The same things were measured in two ways. Each way mixes the same 10 hidden numbers, adds some noise and spreads widely along 5 directions of its own, which tell nothing about the thing.
In the rows, 128 means zero.
Some things both ways: the first way, then the second way.
[156 139 121 158 114 112 127  80  99 117 107 103 145 142 161 138 100]
[172 115 126 124 136 158  86 140 170 122  57 185 129 103 144 149 113 145
  74 102]

[200 147  66 108  87 157 140 122 125 106 117 116 156  98 112  96 181]
[114 137 128 126 139 119 109 100 120 125 106 150 108 109 101 115 149 115
 159  99]

[121  74 109  98 110 112 106 151 114 114 161 169 132 129 153  90 107]
[120 169 138 169 137 113 132 119 121 145 129 137 118 145 119 127 179 146
 176  95]

[185 116 108 129  90 142 158  94  66 142  82 159 138 104 133 147 170]
[148  95 153 139 138 114 148 102 140  79  90 116 141 110 126 112 100 122
 124 128]

[163 138 126 168  90 161 148 111 102 133 134 163 124  86 116 127 166]
[135  59 126 103 122 144 103  88 122  70  91 112 124 113 135 138  87 157
 115 164]

[165 158 118 144 145 123 136 143 117 117 100 158 105 110 112  90 147]
[113  92 136 115 163 135 102 131 125 105 111 133 127  60 113  97 109  88
 218  81]

[174 143 106 135 131  90 119 102 129 132 123 102 151 153 171 114 107]
[115 145 136 112 162 129  93 123 126 104  85 103 131 147 166 130 151 134
  68  67]

[143 201 158 203 167  82 113 148 156 149 117 165  97 178 195  81  92]
[138 142 113 145 100 110 124 146 161 125 158 120  83 154 130 165 126 136
 130 102]

[175  92  44 113  70 128 188  82  77 154 135 110 121 122 152 125 152]
[139 111 134 125 159  81 154 106 133 100  92  68 154 144 141 118 150 169
  82 138]

[162  95 121 151  38  96 200  96  95 182  52 180 106 124 156 185 111]
[123  92 167 129 143 131 141 108 117  65 112 112 137  71 113  84  92 110
 198 121]

[ 88  84 135 122 100 144 139 127 123 128 160 167  97 116 124 143 107]
[120 125 102 125  84 116  87 121 144 147 135 199  95 108 101 160 131 153
 158 146]

[173 125  59 129  79 155 123 107  86  79 141 104 142  96 138 120 147]
[145 146 114 145 105 132 118 127 153 145 128 181 105 133 135 165 137 135
 120 161]

[122  86  93  92  21 145 190 107 121 117  69 116 121  95 140 205 136]
[149 117 144 160 113 123 123 107 147 117  91 197 128  77  85 116 119 134
 167 122]

[139 102 100  94 162 131 132 128  67 133 156 153 132 116 150  90 158]
[138 143 130 167  99  80 161 110 162 103 138 114 129 153 123 135 136 152
 103 148]

[153 191 165 176 165 115  80 152 151 103  66 128 126 163 166 106 165]
[ 97 139 163 106 146  99 114 144 135  88 188 107 136 139 129 126 116 105
 154 119]

[141 160 186 188 194 102  69 167 137 143 137 178 121 161 171  75 164]
[104 141 113 126  85 126 110  94 136 105 137 135 108 171 148 157 120 135
  98 154]

[157 159 116 138 114 148 131 154  99  98  86 153 116  95 154 136 188]
[149 105 134 165 123 126 148 107 158 107 104 138 125 118 135 127 105 110
 154 129]

[117 130 135 127  97 159 150 160 100 159 110 206 119  87 125 137 157]
[112  97 130  75 150 160  97 122 110  95  97 105 118  77 144  96 103 133
 187 109]

[105 166 110 105 141 172 104 186 118 135  88 114 137 100 102 137 179]
[112 164 147 102 136  95 139 181 110 155 130 147 103  79 160 126 127  94
 156  67]

[122 125 120 155 121  94 107 144 105 146 111 148 117 155 164 112  90]
[137 117 160 113 150 119 154 113 123  93 101  69 144 163 170 122 110 143
 111 109]

[237  83  80 151  66  83 173  63  66 161  73 146 112 154 182 151 163]
[115 145 124 115 156 119 125 116 135 129 107 134 146 129 156 122 149 109
 110 141]

[234 179 101 208  38 101 185  85 150 139  57 132  97 128 164 149 150]
[136  86 116 107 161 150 108 111 111  95  81  89 115 136 167 149 117 125
  89 107]

[ 66 139 153 139 125 137 122 155 162 134 147 120 115 105 122 150 108]
[133 103 119 126  85 126 100 114 128 107  86 162  99 115 137 161 102 163
  91 115]

[163 104 125  88 129 173 120 124  56 111 129 187 139  66 118 142 201]
[127 118 127 120 130 125 121 119 130 103  99  98 129 157 185 153 120 142
  71 124]

[144  42  81  34  94 170 130 109  35  84 156 168 155  43  82 163 130]
[137 101 153 191  99 107 156  61 132  77  82 137 122 151 133 139  98 118
  95 130]

[210 134  82 117  43 137 157  79 109  83  75 102 164  93 164 171 155]
[143 130 126 158 101 163  94  77 164  94  84 192 116 130 110 138 113 122
 103 138]

Other things, the second way, with their names:
(578): [159 122 160 149  99 160 123  89 119 111  34 203  97  55  72  85  92 137
 199  45]
(732): [119 145  95  84 137 139  80 135 128 133  94 146 109 111 146 144 150 132
  72 107]
(868): [ 85 155  98  46 102 131  77 134 126 118 144 141 117 120 146 130 128 145
 108 155]
(287): [143 154 121 132 134 124 119 131 116 151  92 180  89  90 108 137 152 109
 127  85]
(359): [151  99 147 110 152 117 114 137 143  86 105 106 121  92  97 110 109 143
 150  78]
(464): [149  77 142 130 170 147 112 143 101  99  56  94 132  56 155 109 130 177
 169  83]
(125): [155 127 120 137 145 154  97 104 141 135  54 170 114 116 112 128 142 141
 132  75]
(630): [169 110 109 169  92 117 124  87 154 102  54 147  99 144 126 164 121 162
  34 109]
(503): [ 87 143 142  98 148  94 111 157  95 100 193  83 106 102 105 112 149 125
 199  91]
(27): [156 124 115 107 131 115 119 155 149 154  78 165 109  80 128 134 122 137
 129  87]
(327): [134 139 131 142 125  87 148 153 130 130 138 132 114 100 132 140 141 127
 130 125]
(350): [138 168 117 129 102 111 125 166 121 175 129 196  86  91 125 159 149 130
 141 105]
(424): [135 123 147 139 169 141 115 159 147 126 126 137 122  97 155 128 122  87
 179  91]
(264): [109 150 128  58 147 150  88 162 116 118 121 163 115  64 151 121 117  85
 120 121]
(640): [135 126  92 121 100 125 111  97 147 174  42 190 107 133 149 151 128 150
 104  98]
(6): [165 136 137 151 133 102 136 148 150 171  80 197 119  81 106 133 140 145
 160  85]
(305): [166 136 116 148 127 143 109 129 162 141  73 175 106  99 101 127 139 145
 148  76]
(309): [127 134 115 139 111 163 127  72 102 114  59 153 101 123 142 125 127 116
 113 118]
(825): [137 167 127 144 150 146 121 137 119 134  98 142 101 131 170 147 155  99
  86  90]
(643): [ 98  80 141 108 147 103 152 104 102  69 125  37 136 123 165 105 105 129
 158 137]
(417): [147 140 159 119 167 120 140 126 120 136  82 136 131  81  90  77 144 136
 210  62]
(419): [ 98 146 108 104 123 142  81 127 100 159 106 174 101 153 183 183 143 122
  95 113]
(719): [164 110 157 156 104 112 159 103 165 115  90 177 115  94  89 109  83 115
 181 110]
(139): [127 141 112 118  79 141  91 135 160 110 179 186 103 101  89 145 116 138
 171 185]
(416): [108 117 130  80 141 111 110 148 137 108 157  92 123 139 155 141 110 129
 142 124]
(72): [136 103 136 153  93  84  94 108 162  93 118 184 124  88  53 129 121 172
 135 128]
(449): [133 110 143 130 167 146 104 117 138 123  74 161 129  96 129 115 119  92
 165  75]
(568): [140 170 133 138 128 109 124 121 166 164 121 211 117 108  66 113 146 105
 189  97]
(12): [123 102 129  87 160 123 117 159 110 111 134  89 124 126 170 153 113 120
 127 102]
(71): [148 130 149 168 120  97 142 130 126 120 136 128 107 143 116 156 140 162
 136 117]
(148): [140 141 114  82 131 155  80 163 112 124 105 142  72 107 148 165 124 130
  79  70]
(92): [142 140 119  98 141 107 107 134 168 127 128 133 114 149 107 142 129 122
 105  89]
(420): [104 109 142 137 102 107 108 114  91 101 105  96  98 148 156 156 127 194
 125  79]
(165): [127 122 134  84 152 115 143 116 121  83 137  71 144 136 129 110 124 135
 123 150]
(39): [127  96 134 102 141 151  86 134 138 115  70 148 136  76 149 113 109 154
 167 100]
(714): [114 158 126 162  98 103 119 130 130 147 140 166 106 151 131 163 149 142
 142 100]
(49): [ 83 142 150 107  73 101 113 105  84 105 150 178  95  87  87 119 111 136
 180 135]
(134): [111 151  93 120 158 168  83  94 148 103 131 105 116 169 134 129 165 101
 118 130]
(834): [135 158 117 134 148 143 104 135 120 157 104 174 112  98 119 131 174 130
 152 109]
(728): [147 117 163 102 146 100 114 147 149 109 115 160 135  73  84 105 110 139
 160 102]
(389): [150  95 127 133  98 129 120 104 154  94 126 142 101 133 102 150  90 136
 141 135]
(411): [114 120 122 100 148 146  80 143 140 127 125 164 109  79 121 124 121  97
 182 101]
(499): [105 135  95  98 134 135  97 131 142 150 133 154 107 143 169 163 127  79
 121 130]
(467): [ 96 150 108 118 131  83  96 184 127 140 178 112 112 119 149 163 165 144
 129 100]
(281): [129  90 150 117 165 101  87 163 113 132  86 137 142  69 132 131 148 196
 162  84]
(386): [101 102 146  89 157 172  94 127 117  84 167 121 136 116 160 129 103  96
 180 188]
(161): [151 167 141 162 103 121 139 153 142 153 124 208  90  86 112 138 125  99
 165  92]
(606): [109 124 157  86 123 126 125 125 137  84 134  97 147 140 158 112  95 146
 144 134]
(797): [163 113 156 194  72 108 154  96 155  94 113 174 120 135 100 151  94 157
 131 140]
(469): [137 153  95  92 163 126  98 201 157 141 186 107 117  85 121 133 173 145
 165 145]
(593): [164 172 119 135 121 121 137 200 141 186 157 212  81  73 112 164 139  93
 175 106]
(398): [137 158 138 152  53  98 140 113 133 108 148 165  89 138  87 151 121 170
 121 131]
(450): [163 129 119 166 122 110 150 175 136 172 167 185 100 104 127 186 136 115
 173 159]
(40): [146 103 136 131  79 106 165  95 153  78 117 111 121 124 116 114  81 157
 140 161]
(189): [157 126 143 134 169 121 145 151 131 118  88 102 136  67 136  97 147 143
 156 105]
(111): [103 124 146 113 179 127 110 148  82 130 106 134 121  67 153 115 147  99
 174  86]
(470): [146 143 112 121 125 142 116 124 150 159  58 179 110  98 150 127 132 127
 124 102]
(151): [121 124 117 122 113 103 127 109 177 107 164 115 132 173 133 146 118 130
 122 181]
(152): [ 90 157 114 112 134 116  65 114 112 143 102 175 110  92  99 117 184 151
 144  90]
(602): [160 127 131 143 114 109 173 111 120 112 126 124  96 116  92 128 119 121
 153 129]
(762): [126 143 160 183 119 120 141 108 100 144  99 165 110 148 148 151 139 131
 155  83]
(64): [145 117 136 171  67 119 129 100 124 105  98 170  85 134 116 167  98 153
 112 107]
(157): [ 99 114 147 119 141 106 101  99 133 116 116 124 144 155 131 124 133 157
 166 108]
(371): [130 130 122 142  97  92 125 131 160 114 155 155 105 120 104 149 114 118
 130 136]
(853): [155 143 111 132 120 135 137 118 180 140  83 176 114  96 116 109 118 103
 147 116]
(550): [102 141 134  92 154 100 104 176 127 137 133 146 138  85 165 133 134 107
 125 103]
(613): [164 113 161 131 172 104 149 172 134 114 104 126 139  67 150 127 120 113
 117 114]
(250): [136 114 145 187 130 109 116  93 158 128  31 170 132 144 167 148 123 125
  74  54]
(399): [157 138 146 165 102  92 173  93 153 104 104 125 128 159 120 132 118 147
  95 128]
(506): [129 116 112 111 119 127 109 107 133  94 131 138  97 139 116 156 107  95
  88 128]
(80): [163 120 160 153 144 129 143 126 145 127 103 178 126  83  95 113 114 106
 191 109]
(69): [148 112 115 139 122 164  82 117 145 130  69 201  99  96 111 147 114 116
 143  75]
(461): [ 98 120 116  48 135 136 131 126  92  89 182  47 116 146 163 127 119 139
 151 200]
(451): [144 129 116 132  75 143 110 127 156 106 126 177  95 119 132 163  91 123
 103 140]
(311): [139 139 121 107 128 141 130 157 137 144 141 118 112 127 151 138 132 154
 183 132]
(23): [112 136 152 140 145 150 119 101  76  89  95 103 107 121 138 114 147 133
 146  80]
(510): [165 124 160 170 108 115 152 110 127 127  90 183 120  91  81 119 124 162
 186 114]

Some of these things the first way, each followed by its name:
[ 78  91 123  82 163 131  81 171 131  78 173 138 114 109 111  95 104] -> (714)
[139 115 118 114 136 130  94 144 135  88 141 137 112 117 124 104 150] -> (157)
[180 220 116 190 173 135  77 156 117 134  92 109 153 149 131  56 178] -> (719)
[241 180  59  79  89 220 157 103  92  59  75 123 160  39  64 110 246] -> (506)
[157 131 151 147  87 123 116 128 106 141  80 177 154 136 187 163 149] -> (825)
[169 131 108 115 106 129 160 124  64 166  64 179 127 135 177 140 173] -> (853)
[134  98  37 103 101 134 154  96  71  86 179  97 137  99 111  80  66] -> (139)
[153 191 109 179 145 120  79 151 116  70 105 115 128 130 158  98 120] -> (424)
[163 125 122 135  88 125 120 146 133 141 129 165 167 103 126 100 136] -> (23)
[ 55 103 121  58  86 208 135 131  95 114  97 131 153  96 104 175 134] -> (728)
[103 194  86  97 127 207 115 199 151  34 104  97 107  46  72 109 200] -> (12)
[157 159  93 135 150  93  83 126 151  76 131  39 129 125 159 144 111] -> (250)
[ 51 104 159 170  93 104 104 144 149 138 156 159 109 164 174 140  38] -> (71)
[147  96  68 122  62 127 186  97  58 177 125 147 138 115 162 137 121] -> (189)
[209 107 142 163 126 124  86 109 107 118 125 172 121 125 108 111 172] -> (419)
[128 117  91 169  77 148 127 132 103  74 118 142  81 113 115 117 126] -> (450)
[126 145 142 105 153 176 110 159  88 105 113 193 107  91 113 118 185] -> (416)
[151 142  95 150 120 117 120 134  96 152 121 125 135 139 161 113 136] -> (470)
[159 168 165 204 142 107 120 123 124 149 107 189 106 159 151  87 113] -> (389)
[128 117 125  87 168 174 118 131  73 111 145 172 134  95 105 106 160] -> (371)
[109 143  94 126  90 165 124 146 105 100  85 131 123 118 113 122 123] -> (593)
[126 152 140 155 130 123 126 130 114 128 108 145 124 124 146 132 115] -> (451)
[ 96 110 128 127  98 148 130 166  86 137 122 217 101 108 149 121 139] -> (311)
[185  75 150 162 151 104 111 100  84 222 151 193 152 149  73  66 127] -> (49)
[112 175  98 158 114 142 169 141 129 121 124 135 104 139 188  84 151] -> (469)
[172 125 113 174 123 134 124  81  42 156 110 142 145 141 137 125 132] -> (613)
[ 52 105 150 126 160 169  85 152 139 112 207 122 122 103  89 102 127] -> (281)
[144 145  63 115  81 160 175 164 114 120 119 129  92  58 114 136 182] -> (643)
[145  90 149 152 115 116 129 115  90 188 114 195 120 152 125 117 128] -> (350)
[133 131 119 139  84 122 128 131 117 137  74 134 138 137 148 158 110] -> (161)
[132 149 131 148 117 104 118 148 141 189 100 142 169 144 111  85  92] -> (578)
[ 95 154  43 153  73 156 148 181 122 111 153 117 103  97 128  83 121] -> (461)
[ 77  45 205  89 159 152 130  93  85 166 169 215 136 129 119 139 119] -> (72)
[160 170  89 127 146 117 128 109 120 113 106 115 122 165 144  72  98] -> (92)
[ 88 158 115 148 123 131 142 151 139 159 105 113 101 145 144 128 118] -> (27)
[161 134  63 163 136 112 129 126  79 166 163 151 139 148 104  13  83] -> (602)
[128 159 161 136 169 161 104 139 121 139 161 158 158 110 140 102 172] -> (630)
[137  90 109 135  97 127 117 121 103 135 146 159 143 139 146  96 117] -> (834)
